There are 10 hidden switches. A switch that is on adds its own fixed numbers to the row, and there is some noise. The rows also spread widely along 17 directions, which tell nothing about the answers.
In the rows, 128 means zero.
Known rows, each followed by its switches (1 for on, 0 for off):
[139  91 155 114  88 144  73 102 106 115 171 109 164 122 154 149 128 147
 114 146  98 110  96 107  94 117 106 115  67 171 119 135  86 139  97 159
 150 113 117 123 169 167 195]	0 1 1 0 0 0 0 0 1 0
[173 133 138 173  92 115 126 134 117 144 160 167 156 102  87 103 145 125
 175 131 121 122 138 156 117 114 103  78 159 148 172 111 150 109 124 145
 167  90 124 123 115  64 107]	0 0 0 1 0 0 1 0 1 1
[133 167  94 139  84 156 114 120 122 141 153 124 146 132 159 144 125 126
 128 203 146 121  73 115 127 123 108 115  92 105  73  97  92 111 145 170
 127 144  99 129 218 177 168]	1 0 1 0 1 0 0 1 1 1
[105 138 158 132 122 128  71  89 158 144 155 108 142 136 129 136 119 163
 118 128 131  95 116 159  87 116 129 123 113 111 128 148 135 138 142 129
 145 119  98 123 164 135 144]	1 1 0 0 0 0 1 0 0 1
[136 134 106 121 110 120  73  97 151 146 174 123 124 142 132 132 119 136
 139 143 137 150 111 158 105  85 123 129 115 136 121 114 120 112 138 143
 120 118 109 162 182 126 154]	0 1 0 1 1 1 1 1 0 0
[129 183  98 142 160 134 103 109 183 151 167 164 146 135 113  83 111 126
 124 154 121 142 136 157 140  93 139 125 132 108 133 148  83 124 132 147
 112 138 114 155 178 116 136]	0 0 0 1 0 1 0 0 1 1
[143 147 176 130 115 125 103 117 135 125 113 113 155 123 177 139 109 145
 117  91 131 131 142 150 142 121  86 120 126 165 109 144 116 117 121 144
 141 150 136 145 119 100 140]	1 1 0 0 0 0 0 0 1 0
[124 103 153 172 125 148  90 139  99 143  93 131 159  45 185 162 134 150
 145 133 105  34 129 135 129 157 104 101  61 161 126 101 107  84  95 151
 123 125 121 103 101 168 167]	1 1 0 0 0 0 0 0 1 1
[ 91 124 104 100 155 124  91 112 129 145 191 139 128  96 100 126 138 152
 120 178  88  86 119  99  81 132 133 123  99 118 154 144 124 135  60 144
 153 105 102 109 170 143 147]	1 0 0 1 1 1 1 0 1 0
[144 104 162 116 115 159  75 126 117 144 102 139 148  55 177 125 118 114
 123 132 101 125 113 108 107  80 144 118  59 166 126 116 103  50 119 123
 131 116 162 187 124 158 193]	0 0 0 0 0 1 1 1 1 1
[136 148 104 123 163 152 148 129 155 152 135 169 128 123 131 121 127 113
 113 186  77 122 144 109 167  70 104 128 183 142 127 133  89 126  81 167
 107 189 152 112 145 116 109]	1 1 0 0 0 0 0 1 1 1
[131 105 201 134 121 143 117 179 111 111 124 140 118  75 141 157  95 145
 133 105 109 134 138 138 173 116 102 136 161 177 129 130 138  80 142 128
 113 151 136 179 121 106 132]	0 1 0 0 0 1 0 1 1 1
[112 122 105 127 143 158 173  94  83 171 139 153 132  83 121  76 142 148
 171 172 149 127  93  61 155 119 149  91  68 111 150 112 152 139  47 124
 112 117  91 121  96 114 100]	0 0 1 1 1 0 0 1 1 0
[102  99 164 136 133 133 110 173  87 105 142 127  99  80 111 176 114 160
 123 117 113 137 113 122 139  94 117 159 129 144 133 129 149 112 140 124
 145 117 145 153 132 102 122]	1 1 0 1 0 1 0 0 1 0
[148 208  52 174 129 145  86 143 121 167  75 124 136 132 170 134 151 144
 114 146 168 142 129 145 146 112 121  98  69 111  79 113 140 107 156 156
 136 109 139  51 126 138 133]	0 1 0 1 0 1 0 0 1 0
[118 161 132 130 149 134 122 114 147 152 131 123 148 140 138 121 126 141
 108 156 120 126 136 114 138 101 122 119 135 125 119 151 127 156 108 137
 156 144 123  93 148 103 114]	0 1 1 0 1 0 1 0 1 0
[136 140 158 131 111 114  77 120 129 155 169 120 102 139 129 154 120 147
 138 107 109 125 126 146  68 109  84 104 175 153 126 115 187  93 128 138
 156  86 106  78 149  89 145]	1 0 0 1 0 1 0 1 0 0
[113  89 133 105 151 127 108  99 131 147 177 146  99 101 124 133 115 141
 142 147  90 108 130 113 114  89 109 126 142 160 149 115 129 114  57 140
  98 138 120 139 130 113 135]	1 1 0 1 0 1 0 0 0 0
[135 138 113 162 166 112 104  90  99 127 167 142 115  89 133 148 112 163
 148 101 124 118 116 148 163  82  95 144 133 128 124 115  90  95 111 160
  99 125 129 137 111  92  89]	0 1 0 0 0 1 0 1 0 0
[140  96 199 149  98 180 162 168  94 133 140 154 121  99 134 147 104 104
 142 163  94  90  74 101 147 100 104 106 192 109 121 128 123  74 158 148
 121 140 112 168 140 159 141]	0 1 0 1 1 1 0 1 1 1
[111 102 123  95 113 107  70 104 154 148 189 153 143 131  76 117 117 124
 111 169 112 104 118 123  65 135 131  87 111 103 143 156 108 103 101 152
 157  94 135 138 151 166 157]	0 1 1 0 0 1 0 0 1 0
[ 98 166  98  87 150 109 107 101 173 169  94 125 152 145 106  82 138 157
  98 136 169 154 176 130 122 141 157 105  68 105 139 183 158 170  72 116
 149 135 138 122 101 102 111]	0 1 0 1 0 0 0 0 0 0
[135 164 125 157 137 121 126 148 145 161 120 156 142  91 140 112 113 128
 154 148 147 134 162 144 161 134 115  91 126 153 125  97 151  97 110 129
 129 139 122 121 122  89 117]	1 0 1 0 1 1 0 1 1 1
[141 122 150 172 129 136 150 127 127 149 187 152 143 108 156 119 106 127
 157 191 104  99 128 130 135 133  96  94 140 165 129  95  95 133  96 162
 100 163  78 114 162 139 153]	1 1 1 0 0 1 0 0 0 0
[131 105 156  99 103 125  66 128 127 122 144 140 138  73 129 133 115 132
 122 117 112 144 123 132 104 108 125 129  80 167 136 130 104  64 117 131
 135 113 156 208 145 136 177]	0 0 0 0 0 0 0 1 1 1
[158 177  83 108 120 142 101 100 133 162 127 134 139 139 144 101 150 148
 147 154 156 160 111 105 165  92 125 113 111 125 105 120 147 121 106 139
 126 113 110 104 152  97 109]	0 1 1 0 1 1 1 1 0 0
[151 109 157 153 128 151 106 137 115 120 136 159 121 101 128 137 131 155
 170 101 107  93 103 165 193  95  95 144 174 142 142 123 132  82 140 140
  96 109 106 155 121  86 115]	1 0 0 1 0 0 0 0 0 0
[161  98 170 118  88 160  71 151  67  76 168 140 117  91 107 168 137 159
 115 107  84 119  75 125 146  79  94 145 151 152 134 148 122  82 161 157
 147  85 149 151 136 126 137]	1 1 0 0 0 0 1 0 1 1
[103 140  56 130 129  96 104  96 190 168 115 141 168 150  92 119 145 117
 125 188 150  97 147 160 111 122 129  99  95  84 131 132 103 147 101 152
 166 142 158 118 136 131 110]	1 1 0 0 1 0 0 0 1 0
[156 192 147 166 154 147 104 165 107 136 133 134 105  74 190 147 109 150
 128 100 112 163 143 135 168  87  99 144 151 181 104 109 131  72 148 141
 104 136 124 129 151  86 134]	0 1 0 1 0 1 1 1 1 1
[150 170 134 103 155 175  84 125 100 129 176 146  90  94 162 130 129 142
 105 134  68 131  61  90 138  58 103 161 149 125 101 141 104  50 132 152
 100  94 113 141 185 138 170]	1 0 0 1 1 0 0 0 0 0
[145 152 171 144 123 140 116 124 125 137 158 134 133 116 143 114 102 147
 125 120 131 148 128 137 136 107 125 118 135 138 128 141 130 113 139 134
 120 130 105 154 141 112 139]	0 1 1 1 0 0 1 1 0 1
[143 159 123 118 139 123  72 200 138 134 131 160 107  95  99 139 142 146
 113 133 100 174 172 146 140  98 118 124 162 184 145 129 189  87 142 126
 161 105 166  99 138  72 122]	1 0 0 0 0 1 1 1 1 1
[147 135 136 137 116 125 113 191 135 134 131 150 145  78 154 130 109 107
 106 169 106 152 186 149 123 138 122  93  98 194 138 116 116  95 114 146
 136 162 154 166 130 147 186]	1 1 0 1 1 1 1 1 1 1

New rows. What belongs after each?
[127 104 142 121 129 158  92 147 130 120 146 158 133 126  98 117 133 151
 127 134 106 104 110 150 159 117 127 112 129 129 159 163 140 121 131 141
 119  99 110 137 115 141 138]	1 1 0 1 1 0 0 0 1 0
[109  90 157 112 129 123  92 114 141 149 145 140 133  98 124 120 109 136
 134 132 120 108 135 132 106 128 126  97 101 148 148 133 130 101  95 126
 123 124 127 155 112 140 147]	0 1 0 0 0 1 0 0 1 0
[124 174 126 154 141 166 135 159 133 155  39 115 123 121 171 129 142 157
 131 133 176 165 125 132 203  70 143 149 110 121  91 116 183 136 174  97
 128 155 139 112 120  81  92]	1 1 0 0 0 1 1 0 0 0
[133 172 147 111 115 165 125 189 154 141  78 131 143 107 164 124 146 132
 114 167 122 161 140 106 172 100 126 145 133 160 106 131 148 126 140 118
 143 168 140 138 185 103 138]	1 1 0 0 0 0 1 0 1 1
[181 155 130 132 121 155 126 143  98 152 137 163 137  95 157 114 145 102
 130 168  76 137 111  79 136  79  88  93 150 167 117 107 122  71  98 157
 151 109 153  91 132 105 150]	1 0 1 0 1 0 0 0 1 0
[131 131 179 127 136 171 128 185 127 117 114 142 142 100 139 132 129 143
 117 142  86 121 136 120 184 117 116 139 151 165 137 156 129 129 121 129
 123 148 115 141 152 115 145]	0 1 0 1 1 0 0 0 1 1
[123 136 133 129 144 144  80 108  94 112 152 138 119  71 155 148 106 166
 118 113 117 107 104 121 157 107 111 144  90 140 109 128  96  78 107 148
 105 121 132 150 130 135 143]	1 0 1 0 0 0 0 0 1 1
[120 204  99 158 156  80 140 132 108 133 163 144 122  76 127 127 101 160
 135 117 175 165 147 148 162 152  98 126 117 116 107 120 108  95 118 156
 122 148 124 160 130  79  80]	0 0 0 0 0 1 0 1 1 0
[135 115 152 108 119 178  95 162  89 120  73 117 120 125 162 159 141 170
  98 116 116 115 123 127 176 119 114 119 103 163 118 155 182 124 116 134
 124 120 123  87  81 143 156]	1 0 0 1 1 0 0 1 0 0
[ 95 134 139 119 141 115  81 101 156 145 116 113 151 109 154 142 112 148
 120 117 135 102 131 156 118 132 120 133  84 125 118 139 114 108 110 132
 141 134 127 158 139 132 148]	1 0 0 0 1 0 0 1 1 0
[111 167 120 118 178 115 106 111 137 124 159 146 147  69 137 116 103 158
 122 125 118 131 150 131 166 131 123 147  95 140 128 145  74 112  76 143
 107 154 118 179 147 109 126]	0 0 0 0 1 1 0 1 1 1
[114  91 110 112 139 132  89 104 157 172 125 139 118 130 134 132 112 107
 112 157 105 123 143 126  88  78 133 101 106 147 138 122 123 103  88 141
 120 138 161 131 110 153 159]	0 1 0 1 0 1 0 1 1 0
[106 113 115 106 150 152  93 103 154 157 106 131 112 126 152 144 119 156
 120 146 121  98 147 130 158  98 126 122 126 158 125 122 153 127  73 134
 100 163 130  96 115 124 120]	1 0 1 0 0 0 1 1 1 1
[129 152 138 147 119 117  96 138 154 137 111 119 145 140 141 154 109 139
  95 128 131 127 168 181 121 127 108 118 126 144 116 145 124 133 136 148
 145 156 139 125 136 125 154]	0 0 0 1 0 0 0 1 0 1
[110 138 123 132 128 124 122 159 128 141 122 139 122 109 115 125 113 136
 110 150 156 165 140 131 144 117 139 122  98 123 122 137 143 113 136 126
 136 136 152 159 128 119 126]	0 1 1 1 0 0 0 0 1 0
[100 177 122 122 148 142 115 161 110 130 137 117  79 106 144 167 112 173
 110 129 138 152 127 123 167 117 100 151 147 140 100 125 168 113 128 137
 105 151 112 117 159 105 107]	1 1 0 1 1 0 0 1 1 1
[124 105 165 113 115 143 101 120 139 147 121 139 146  91 131 119 117 137
 166 129 134 121 117 116 154 113 131 117 112 148 133 114 146  97 107 111
 125 119 114 169 139 105 131]	0 1 1 0 1 1 0 1 1 1
[114 105 152  94 132 122  80 121 149 143 142 137 130 111 124 126 118 142
 111 126 106 127 147 132 111 116 118 114 116 165 146 150 129 110  92 133
 131 130 144 145 123 127 148]	0 1 0 0 0 0 0 0 1 0
[148 117 141  87  77 153 109 132 134 156  88 133 151 129 152 129 148 126
 139 165 134 111 103  93 146 128 109 106 126 129  99 132 142  91 105 141
 136 131 127 133 153 141 146]	0 1 1 0 0 0 0 1 0 0
[121 119 137 162 150 139 156 124  95 136 142 134 122 106 113 134 124 131
 119 142 110 151 114 113 122  46 134 135 126 122 149 128 126 148 130 134
 157 137 163 135  99  94 101]	1 1 0 1 0 0 1 1 1 0
[129 175 176 141 153 130 120 139 178 154  87 126 172 114 179 120 115 110
 102 129 103 127 155 141 134 101 113 138 138 140 107 153  88 109 136 129
 160 163 152 151 157 101 157]	0 0 0 0 0 0 0 0 1 0
[146 162 150 130 123 116 106 114 130 141 120 117 162  95 205 152 105 140
 132 114 127  95 143 119 144 151  85 128 125 146  88 129  85  87  84 164
 130 156 113 151 154 124 147]	0 1 1 1 0 1 1 1 1 0
[ 92 132 154 138 165 148  83 145 177 154  60 103 144 129 184 156 116 161
 116 109 127 117 165 162 167 109 132 148 104 171 112 136 148 149 129 110
 117 164 119 104 135 114 143]	0 1 0 0 0 1 0 1 1 0
[123 188 108  96 146 104  85 125 163 164 131 128  86 149 116 142 123 139
 112 122 135 172 139 135 122  72  98 133 189 118 100 129 184  87 137 127
 150 116 154  99 152  63  92]	1 1 0 0 1 1 0 1 0 0
[119 158 119  99 130 139  98 154 120 125 130 142 122 113 110 152 123 150
  99 152 123 127 115 100 163 120 117 131 142 102  96 157 133  96 124 149
 142 122 141 119 155 134 112]	0 1 1 0 1 1 0 1 1 1
[123 108 176 116 132 139 126 139 124 150  95 130 153 106 136 126 127 138
 125 141 115 122 140 101 136 117 131 112 112 147 132 142 154 135  94 113
 159 129 133 118 111 104 138]	0 0 1 0 0 1 0 1 0 0
[140 101 179 150 122 135 122 152  91 113 136 131 160  91 127 143 120 142
 115 145 103 131 125 123 129 103 135 126  98 154 139 141 113 134 131 133
 168 125 142 145 120 126 156]	0 0 1 0 0 1 1 1 0 0
[ 80 115 142  96 160 131  63  95 130 128 149 105 110 105 141 164  96 170
  85 126 112 110 129 128 103 108 134 145  76 136 118 147 123 129  96 130
 117 139 128 135 135 163 159]	1 1 0 0 1 1 0 1 0 1
[137 112 152 108  88 147 123 154 107 133 122 125 141 112 134 120 146 158
 136 153 144 151 125 118 143 140 126 105  95 168 138 135 165 145 113 127
 134 134 106 133 129 126 140]	0 1 0 0 0 0 1 1 0 0
[151  76 121 129  72 119  50 140  94 119 200 160  92  87  85 154 125 145
 166 121 120 135 103 167 109 111  93  97 131 187 158  81 154  45 139 152
 110  75 132 157 133 124 148]	0 0 0 0 0 0 0 1 1 1
[118 163 193 118 113 102 169 149 151 142 132 130 137 115 128 116  94 122
 140 140 161 159 143 121 149 133 102 125 181 119 106 134 159 113 134 108
 161 163 118 189 157  54 102]	1 0 1 0 1 1 0 0 0 0
[100 155 130 173 145 135  86 119 159 172 132 108 129 122 159 136 121 143
 123 151 137 101 119 170  95 107 144 125  91 107 119 119 132 121 165 124
 131 121  98 116 168 148 160]	0 1 0 1 1 0 1 0 0 0
[152 134 189 115 108 120 107 118  64 107 181 114 124  77 134 138 104 160
 115 105 120 165 128  90 108 104 105 113 118 173 129 133 148 110  99 129
 161 105 133 143 114  86 133]	0 1 1 0 1 1 1 0 0 1
[124 151  67 150 146 113 125 122 131 178 152 164 109  99 118 107 136 147
 151 183 152 112 151 143 139 140 121  81 116 124 138 101 142 108  88 151
  98 138 111  93 113 127  98]	0 1 0 0 0 1 1 0 0 0
[112 163  89 146 146 110  79 146  99 102 164 133 144  70 122 138 131 188
 122 132 150 149 129 140 170 148 127 154  43 142 120 132  93 128 118 147
 126 113 121 146 163 120 128]	0 1 1 0 0 0 0 0 1 0
[155 139 116 125 112 125  88 121 160 150 144 145 125 156 112 102 130 140
 139 130 145 173 149 170 138  84 122  96 141 161 144 125 171 129 140 128
 127 119 131 118 118  84 119]	1 1 0 0 0 1 1 0 0 0
[ 59 163 125 115 180 104  73 153 174 142 129 130 118  79 124 143 107 168
  91 137 131 119 175 154 122 153 138 152  88 128 125 154 128 116 112 117
 128 153 134 149 163 131 138]	1 1 0 0 0 0 0 0 1 1
[145 123 144  98 100 170 100 140 107 121 109 145 148  84 149 128 144 141
 117 156 107 101  96  99 151 121 120 126  89 133 113 143 106  88 108 144
 124 127 130 156 146 163 169]	1 0 0 0 0 0 0 0 0 1
[159 166 116 109 151 134  83 114 127 171 131 155 119  95 151 109 133 123
 128 132 100 117 127  91 124  95 107 100 139 127 115 130 136  47  83 143
 128  86 139 101 120 109 140]	0 1 1 1 1 1 0 0 0 0
[110  88 139  97 125 132  52 143 167 144 131 143 117 103 148 128 110 142
 118 132 119 131 160 164 126 135 128 109  83 199 144 127 135  88 104 126
  88 140 132 167 131 159 185]	0 1 0 0 0 0 0 0 1 0
[169 115 196 136 116 155 160 156 100 104 118 140 149  96 159 125 111 109
 120 120  94 170 124 114 183  59  96 132 152 184 130 134  99 114 134 136
 140 166 167 194 104  84 136]	1 1 0 0 1 0 0 0 1 0
[128 129 127 122 129 154 113 132  91 120  95 109 133  88 187 174 133 142
 106 143 115 122  99 103 162  78 111 159  90 144  93 121  95 105 119 147
 134 158 159 151 136 140 140]	1 1 0 0 1 0 1 1 1 0
[103 135 128 127 148 138  73 175 156 147 126 133 130  96 145 136 128 141
 115 152 110 146 140 135 118 115 144 144  81 164 128 126 129 108 132 123
 130 124 125 139 185 143 181]	0 1 0 1 0 1 0 1 1 0
[104 156 189 105 135 150  50 116 172 140 121 104 131 135 159 140 107 171
 113  96 126 125 116 146 126 106 132 159 120 137 103 155 159 113 154 104
 128 114  94 133 186 115 165]	1 0 1 0 0 0 0 1 0 1
[148 130 186 136 128 123 139 126 122 130 208 143 131  92 144 116  77 101
 109 156  82 158 138 124  82  87 115 113 148 163 144 127  84 102 116 147
 130 160 126 202 153 133 178]	1 1 0 1 1 1 1 1 0 1
[118 152 112 112 157 147  71 138 150 133 139 133 123 105 148 123 130 152
 117 141 112 160 129 136 151  79 141 153  90 165 126 125 129 119 128 120
 121 126 127 142 169 114 154]	1 0 0 0 1 1 1 0 1 0
[149 142  99 121 125 110  68 152 138 112 159 141 139 106 117 136 118 133
  79 161 112 201 169 152 122  79 141 140  75 188 131 129  92 124 133 145
 144 143 185 166 161 127 172]	0 1 1 0 0 0 1 1 0 1
[127 167 109 181 147 156 162 130 112 166 126 133  85 103 152 133 115 141
 147 168 159 158 113 123 171  56 126 127 147 121 103  80 151 117 157 126
  91 170 121 112 137  94  84]	0 1 0 0 0 1 1 0 0 1
[152 123 124 136  62 118 113 145 122 120 144 133 158 126 125 172 134 128
 151 165 126 104 122 136 129 138  71 110 154 148 105  99 111 118 122 176
 157 147 127 126 179 123 132]	1 1 0 0 0 1 0 1 1 1
[159 142 173 138 122 132 109 111 142 146 141 131 158 134 165 118 105 128
 120 135 110 118 146 139 122 112 107  97 145 158 121 143 114 120 113 146
 141 138 115 118 128 117 159]	0 0 1 0 0 1 1 0 0 0
[176 163 151 146 119 126  86 127 131 143 159 163 167  76 138 104 134 120
 150 130  97 106 122 125 131 114 105 100 138 141 136 128  96  61 122 150
 153  88 126 144 151 104 143]	0 1 1 0 1 0 1 0 1 1
[140 157 127 131 137 124  94 133 135 144 167 155 119  98 126 115 123 147
 124 141 111 140 144 151 123 113 114 112 134 158 144 129 135  94 115 144
 118 126 121 130 137 113 141]	1 0 0 0 0 0 1 1 0 1
[ 98 176 125 116 175 117  92 113 115 139 120 111 106 109 133 171 133 172
  88 101 113 109 122 113 126  90 103 156 153  94 105 164 143 109 115 145
 165 117 159  82 119  94  80]	1 1 0 0 0 0 1 1 1 0
[138 156 163 116 130 161 130 124 112 140 180 146 125 110 145  83 111 151
 133 147 126 162 106  95 143 113 129 104 126 149 129 139 147 121 111 130
 115 124  84 133 148 113 141]	1 0 1 0 0 1 1 0 1 0
[136 144 152 132 155 143  73 124 148 121 113 117 139 134 158 153 119 155
  99 105  99 113 139 160 163  79 123 161 139 145 118 162 120 125 137 132
 139 124 132 126 144 101 148]	0 0 1 1 1 0 1 0 0 0
[147 136 116 148 111 167 116 171 109 139 124 136 107 132 137 160 144 146
 113 180 109 128 123 137 158  92 106 118 158 158 115 118 151 126 148 158
 117 151 127  74 147 141 129]	0 1 0 0 0 0 1 1 0 1
[139 133 182 114  97 134 125 129 108 130 152 123 159  90 130 133 141 135
 143 142  98 113 106  81 111 122  92 119 143 146 128 130 126 121  95 138
 175 119 115 133 174  95 134]	0 1 0 0 1 0 0 0 1 1
[ 74 132 114 150 165 151 142 123 133 143 174 139 114 135  88 105  99 171
 120 174 155 137 127 150 152 133 158  99  94 111 153 143 152 186 125 126
  94 153  75 111 121 148 111]	0 0 0 0 1 1 0 1 1 1
